The rows are grouped in 4 different ways at once. Each group adds its own fixed numbers to the row, and there is some noise. The rows also spread widely along 13 directions, which tell nothing about the answers.
In the rows, 128 means zero.
Known rows, each followed by its group in each grouping:
[195 111  66 136 139 151 149 136 128 101 132 128 139 209 176  77 122 147
 109 141 139 156 182 121  88 107  92]
R z873 H C
[134 151 138 181 138  98 117 127 152 118  88 116 120 158 134 130 136 100
 105 155 133 127 104 155 203 118  99]
J z714 B U
[143 156 148 144 119 141 112 153 128 101 122 109 143 163 158 128 106 123
 125 138 133 204 134  90  89  84 108]
R z714 K C
[125 170 138 153 140 142  91  73 135 162 116 102  84 121 152 195 141 148
 138 155 180 144 145 117 120 191 131]
W z268 K U
[114  93 183 136 183  72 118 177 157 138  88 181 111 113 134 110 152 117
 172  75 114 171 159 141 156 169 143]
S z873 H D
[159  42  47 111 161 133 135 106 117 140 177 104 150 159  98 151  92  88
  72 150 130  88 114 119 138 172  88]
S z268 B D
[133 111 149 137 125  75 103 120 170 130 102 155 136 134 123 134 142  88
  95 129 131 131  95 152 183 138 110]
J z714 K Y
[172 105 114 134 129 121  96 126 154  77 105  96 114 131 117 154 144 102
 117 147 173 155 118 119 149 133 107]
W z714 H Q
[122 114 120 139  88  99 142 119 155 138 144 157 157 180 180  79 155 139
 115 136 129  96 102 114 147 122 138]
S z873 K Q
[123 105 158 123 119 115 115 134 152 109  88 133 133 140  99 124 128 123
 110 157 138 177 115 132 117 146 106]
R z268 K Y
[171 102  88 155 134 155 158 129  76 115 191  95 155 194 197 115 123 125
 136 148 149 108 128  85 132 139  82]
R z714 H Z
[117  81 103 124 130 119 158 137 124 118 125 118 136 142 106 100 128 142
 112 147 110 121 104 132 143 151 100]
W z714 B Z
[162 131  90 127 130  92 150  98 147 147 105 153 129  93 104 132 136 101
 107  97  98 113 103 174 128 100 109]
J z268 B Y
[126  81 134  98 121 125  91 113 177 120  91 107 143  98  54 161 109 116
 109 163 164 206  97 104  66 151 124]
R z268 H Y
[112 148 111 168 140 100 117  85 160 168 125 119  84 118 139 157 156 151
 135 133 141  92 129 127 207 170 160]
J z714 K D
[164 193 102 153 118 126 120 111 170 157 102 157  94 172 237  94 188 194
 139 115 136 158 194 122 104 121 168]
R z714 H Z
[183  95 100 115  83 114 100  68 201  97 110 127 149 137 122 166 136  77
  85 172 211 135  79 135 127 108 101]
J z873 H Z
[130 149 124 171 167 129 135 153 115 119 176  86  98 159 166 188 103 108
 176 136 150 120 144  83 195 118 120]
J z873 H D
[152 156 103 191 114 130 112  83  94 160 189  86 190  94 164 155 150  90
 146  98 138  66  42  35 125 113 151]
S z268 B D
[182 139 125 138 119 133 142 109 110  83 120 112 103  70 142 163 182 111
 161  86 146 100 107 144 140 127 111]
R z873 B Q
[116  98 124 135 116 144 164 154 114 133 200 125 163 157 190 119  87 141
 174 125 141 182 123  41  81 104 128]
R z714 B Y
[138 153 150 124 100 100  82 164 179  72  75 107 116 128 114 123 179 123
 107 133 117 150  96 103 142 105 148]
W z268 H Q
[119  87 132 148 142  80 137  93 168 176 124 181 154  92 112 149 101  75
 153 112 158 142  93 148 131 131 128]
W z873 B Z
[115 168 149 123  63  96  80  60 201 148  90 133 132  84 110 180 153 109
 102 151 170 137  52 128 106 110 146]
W z268 K D
[119 114 192 105 131  75 152 180 162  88 102 173 109 117 105 167  73  59
 161 114 130 212 122 183 141  56  80]
J z873 K Q
[156 140  82 142 114 108  93 104 171 139 155 115 150 125 130 160 102  88
 100 122 141 140  99  83 127  74 148]
W z714 K C
[121  96 117 156 147  97 142 109 162 150  99 143 109 154 117 125 127 130
 131 155 149 130 136 152 180 166 119]
J z268 H C
[158 114  54 195 102 130 137  39 170 149 129 113 138 122 144 117 153 150
 137 156 202 104 100  92 153 137 160]
W z714 B C
[116 129 132 144 150 130 138 113 120 166 102 126 116 140 148 122 132 167
 150 140 142 174 151 138  98 165 110]
S z714 H D
[132 124 131 170 102 104 134 128 138 101  86 113 177 143  91  70 136 116
 108 152 120 146  67 120 141  87 108]
S z714 K Z
[140 135  87 155  76 128 134  90 174  89  97  88 130 157 106  85 169 163
  93 184 161 102  91 117 162 109 134]
S z873 K U
[117  55  55 100 134 108 170 132 146 168 175 136 164 183 107 104  61 119
 101 157 113 127 118 129 103 110 108]
S z873 H Q

New rows. What belongs after each?
[150 141 156 194 101 108 125  87 157  98  50 139 132 135 125  96 172 127
 139 167 184 151 101 148 154 136 111]
W z268 K Z
[179 144  82 152 113 109 170  74 115 147 124 159 119 157 173 115 145 118
 118 131 137  85 129 196 141 118  79]
W z268 K Q
[106  73 162 134 131  57 132 104 157 183 105 197 165 106 108 119 105  82
 124 113 129 158  81 176 132 148 104]
J z714 K Q
[143  94 142 115 112 101 167 136 145 100 103 170 101 140 150 117 157 116
 134 125 131 124 126 190 160 140  90]
R z268 B Q
[150  67  96  68 148 124 169 114 128 126 138 125  85 112 106 178  94 119
 124 132 145 154 147 189 118 155  60]
J z714 H U
[123 100 105 145 160 116 166 132 129 148 155 135 112 195 165 135  99 130
 142 155 143 116 158 142 179 149  96]
J z873 H C
[112 153 163 168 139  83 161 132 158 161 122 196  87 144 205 133 122 129
 200 104 153 181 176 156 162 109 137]
W z714 K Z
[123  74 112 168 158  79 116  95 156 174 133 138 155  89  93 139 117  92
 150 118 158 129  86 105 164 164 146]
W z714 H Y
[155 130 126 126 132 134  98 106 162 171 174 167 125 146 249 177 121 129
 147  93 174 188 174  64  74 142 157]
J z714 B C
[174  76 137 109 105 104 133 116 177  75  86 170 115 105 126 104 177 123
 133 102 159 150 132 157 133 139 121]
R z873 K C
[129 155 136 166 172 121 130 130  81 160 112 115 116 136 159 124 151 146
 145 109 103 120 139 142 140 174  99]
W z714 H C
[127 130 147  95 141 109  87 139 166 129  92 111 127 140  84 201  59  70
  86 167 140 223 111 160  86  94  72]
J z714 H Q
[ 99 115 122 109 121 116 141 155 143 128 128 121 129 121 115 119 113 149
 128 117  95 162 110 103 106 112 131]
W z714 B C
[106 132 149 124 136 122 131 149 110 143 136 111 136 160 153 138 118 133
 125 142 109 146 113 116 125 143  95]
J z714 H Z
[120  82 150  82 142 136 115 211 126  93 146 116 142 179 141 108 112 142
 117 131  97 199 150  57  74 148 116]
R z268 H Y
[149 117  80 180 135 123 149  66 120 165 138 131 145 176 159 124 127 117
 115 168 167  75 111 155 159 157  93]
W z873 B Q
[ 80 127 163  72  95 115 146 147 158 130 114 156  78 171 183 125 157 196
 117 146 110 151 154 148 134 170 119]
J z714 K Z
[116 110 158 131 130 120 109  87 169 140 127 146  74 133 174 181 153 146
 159 150 209 139 155 130 162 210 134]
W z873 K U
[134 206 103 124 110 111  85 146 152 125  92  90 124 184 142 106 193 151
  41 145  57  75 106 128 158 113 133]
S z268 H Y
[182 156  72  81  98 165 103  90 144  83 149  69  62 150 161 217 159 141
  71 157 156  90 147 122 145 146 103]
J z268 K C
[161 139 111 164 149 115 119 183 145  66 130 100 108 172 123 121 120 103
 127 134 117 140 150 102 190  78 133]
R z873 K Q
[162 170 128 137 109 139 154 139 105  74 104 102 124 153 122 141 106 104
 123 156 131 167 117 152 102  58  57]
W z268 K Z
[162  72  94  80 125 104 134 158 141  82 130 124 137  97  88 123 140  92
  85  85  79 110  90 140 142 112 104]
R z714 B C
[128 119 164 147 135  95 124 139 159 129  73 174 139 122 133  95 142 122
 146 109 131 182 124 146 105 125 126]
W z873 B Q
[146 101 125 148 120 128 143 105 132  87  99  97 112 106 110 117 189 158
 153 140 162 105 104 114 167 177 120]
J z873 H Y
[138 116 117 128 154 122 123 135 123 107 134 101 111  96 103 173 131 100
 132 106 121 107 110 125 160 140 112]
W z873 B C
[147 100  86 119 111 165 145  97 131 102 157  90 111 103 138 150 146 171
 158 131 177 130 127  68  93 154 139]
W z873 B D
[144 168 153 145 128  96 131 152 101 139 135 140 144 164 202 104 170 107
 115 100  83  87  98 156 164 118  87]
R z714 H U
[123  97 113 104 156  94 111 137 154 168 128 163 136 140 112 124 102 118
  96 114  93 161 144 122  96 152 130]
W z268 K Y
[106 134 166 140 120 140 132 124 117 138 122 103 142 116 144 158 108 136
 174 137 164 200 106  94  79 125 111]
S z714 H C
[135  92 126 160 146 103 175 114 116 159 137 177 128 154 178  93 127 138
 161 111 135 134 155 156 154 161 106]
R z714 K C
[185 136 111 134 122 124 101 127 156  82 132 122 105 162 180 150 156 112
 103 127 154 133 149 108 167 119 118]
J z714 K Z
[152  96  96  89 115 125 127 145 120 107 195  94 149 117 140 144 140 115
 117  99 109  87  84  64 121 127 126]
J z873 H U
[135 127 131 127 128  83 118 103 190 157 103 177 123 123 130 130 118 111
 123 120 146 165 134 162 117 112 133]
W z873 K U
[142 124  98 169 133 125 143  89 154 127 108 110 108  96  86 159 102 120
 164 141 174 172 133 116 134 104 142]
S z268 K C
[153 152  84 130 133  98  74 132 157 186 154 151 177 206 200 100 135 115
  52 116  83 106 126  82  98 120 147]
W z268 H C
[155 123 116 123 145 102 175 183 112  87 128 140 100 171 164  79 163 139
 136 101  83  92 151 163 182 118  87]
W z873 H U
[122 137 139  99  96 129 127 129 122  82 114  77 113 135 100 166 137 119
  85 170 118 112  74 148 160 125  69]
J z714 K Z
[140 176 113 167 130 141 134  79 120 166 109 111 125 122 162 134 149 169
 154 130 149 135 133 118  93 141 129]
J z873 H C
[110 122 147 114 139  95 127 171 160 110 111 131  99 135 125 142 128 121
 141 127 118 164 131 132 161 120 121]
W z714 H Z
[131 133 146 169 168 133 119 122  97 154 119 117 123 114 157 130 144 155
 176 112 145 170 146  96  98 180 124]
W z714 H D
[158  90 140 151 159 138 124 116 115 109 125 103 103 100 138 155 150 133
 178 120 185 161 142 109 141 194 114]
R z714 H U
[188 138  93 134 160 110  73 124 194 110  67 129 111 132 101 155 116  86
  70 130 135 195 160 149 121  97 119]
J z714 B Z
[ 88 148 126 107  83 124 109 139 167 129 157 102 135 179 162 157 110 131
  89 171 126 133  83  84 132 100 127]
W z714 B C
[148  99 134 109 144  92 149 105 107 179 116 185 163 154 153 110 133  94
  97 115 105 100 107 219 105 158  47]
R z873 H D
[159 141 144 189 149 115  87  85 149 141 108 131 155 127 126 179  87  58
 138 145 200 182 113 122 118 110 103]
W z873 K C
[154 111 114  80 117 122 122 117 120 118 138 124 125 104 128 153 145 117
  99 105 110 121 107 139 101 143  92]
W z714 K Z
[102  66 119  91 122 126 158 180 143  64 169  90  91 121  94 146 106 145
 154 135 129 157 126  71 165 129 128]
W z714 K Y
[ 99  87 127 117 128 112 126 113 148 140 138 116 112 108 107 151 137 143
 132 133 140 125 110 114 156 176 137]
S z714 K D
[104  70 155 146 116 142 119 116 136 115 132  93 158 108  94 139 117 129
 150 166 181 174  74  54 101 178 133]
R z268 B U
[144  62 119 145 115 112 141 146 173  89 112 161 134 211 172  52 147 156
 117 150 157 167 162 108 163 144 127]
S z714 K C
[164 114 121 169 156  98 110 125 118 127 157 127 140 128 156 162 154  55
 120  97 122  54  91 117 217 154 117]
R z268 B C
[125  76  95 103 126 109 139 150 164 101 122 128 104 196 121  87 127 155
  75 170 121 133 148 144 170 154 104]
W z714 K U
[ 82 141 153 120 111 110 131 128 198  91  74 109  52 123  93 185 139 137
 136 178 163 141 120 170 208 130 124]
W z873 B C
[143 147  98 138 115 140 144  99 162 123  81 129  92 143 138 123 139 171
 128 152 153 170 160 143 100 124 127]
W z268 B C
[131  69 164 143 165  97 139 114 109 180 167 167 160 105 150 171  87  60
 180 104 168 155 103 126 112 169  94]
R z268 H U
[145  77 141 120 124 122 138 123 130 105 142 142 119 173 168 152 113 108
 128 154 175 157 136 141 148 159  73]
J z714 K Q
[131 120 120 152 139 115 121 127 128 166 173 129 164 136 177 140 113 107
 156 109 142 149 112  64 111 120 144]
S z714 H Z
[118  87 108 147 148 126 142  99 131 168  98 139 163 170 111  94 104 135
  97 164 134 145 122 158 101 163  89]
S z873 B C
[141  49 120 125 179  99 158 164 123 130 144 167 149 135 122 111  97  91
 139  92 104 144 141 131 138 148 102]
J z873 B Z
[ 96 173 184 111 146  98  70 168 157 155  88 125 115 116 143 145 154 136
 117 100  90 183 128 116 107 141 148]
S z714 H U
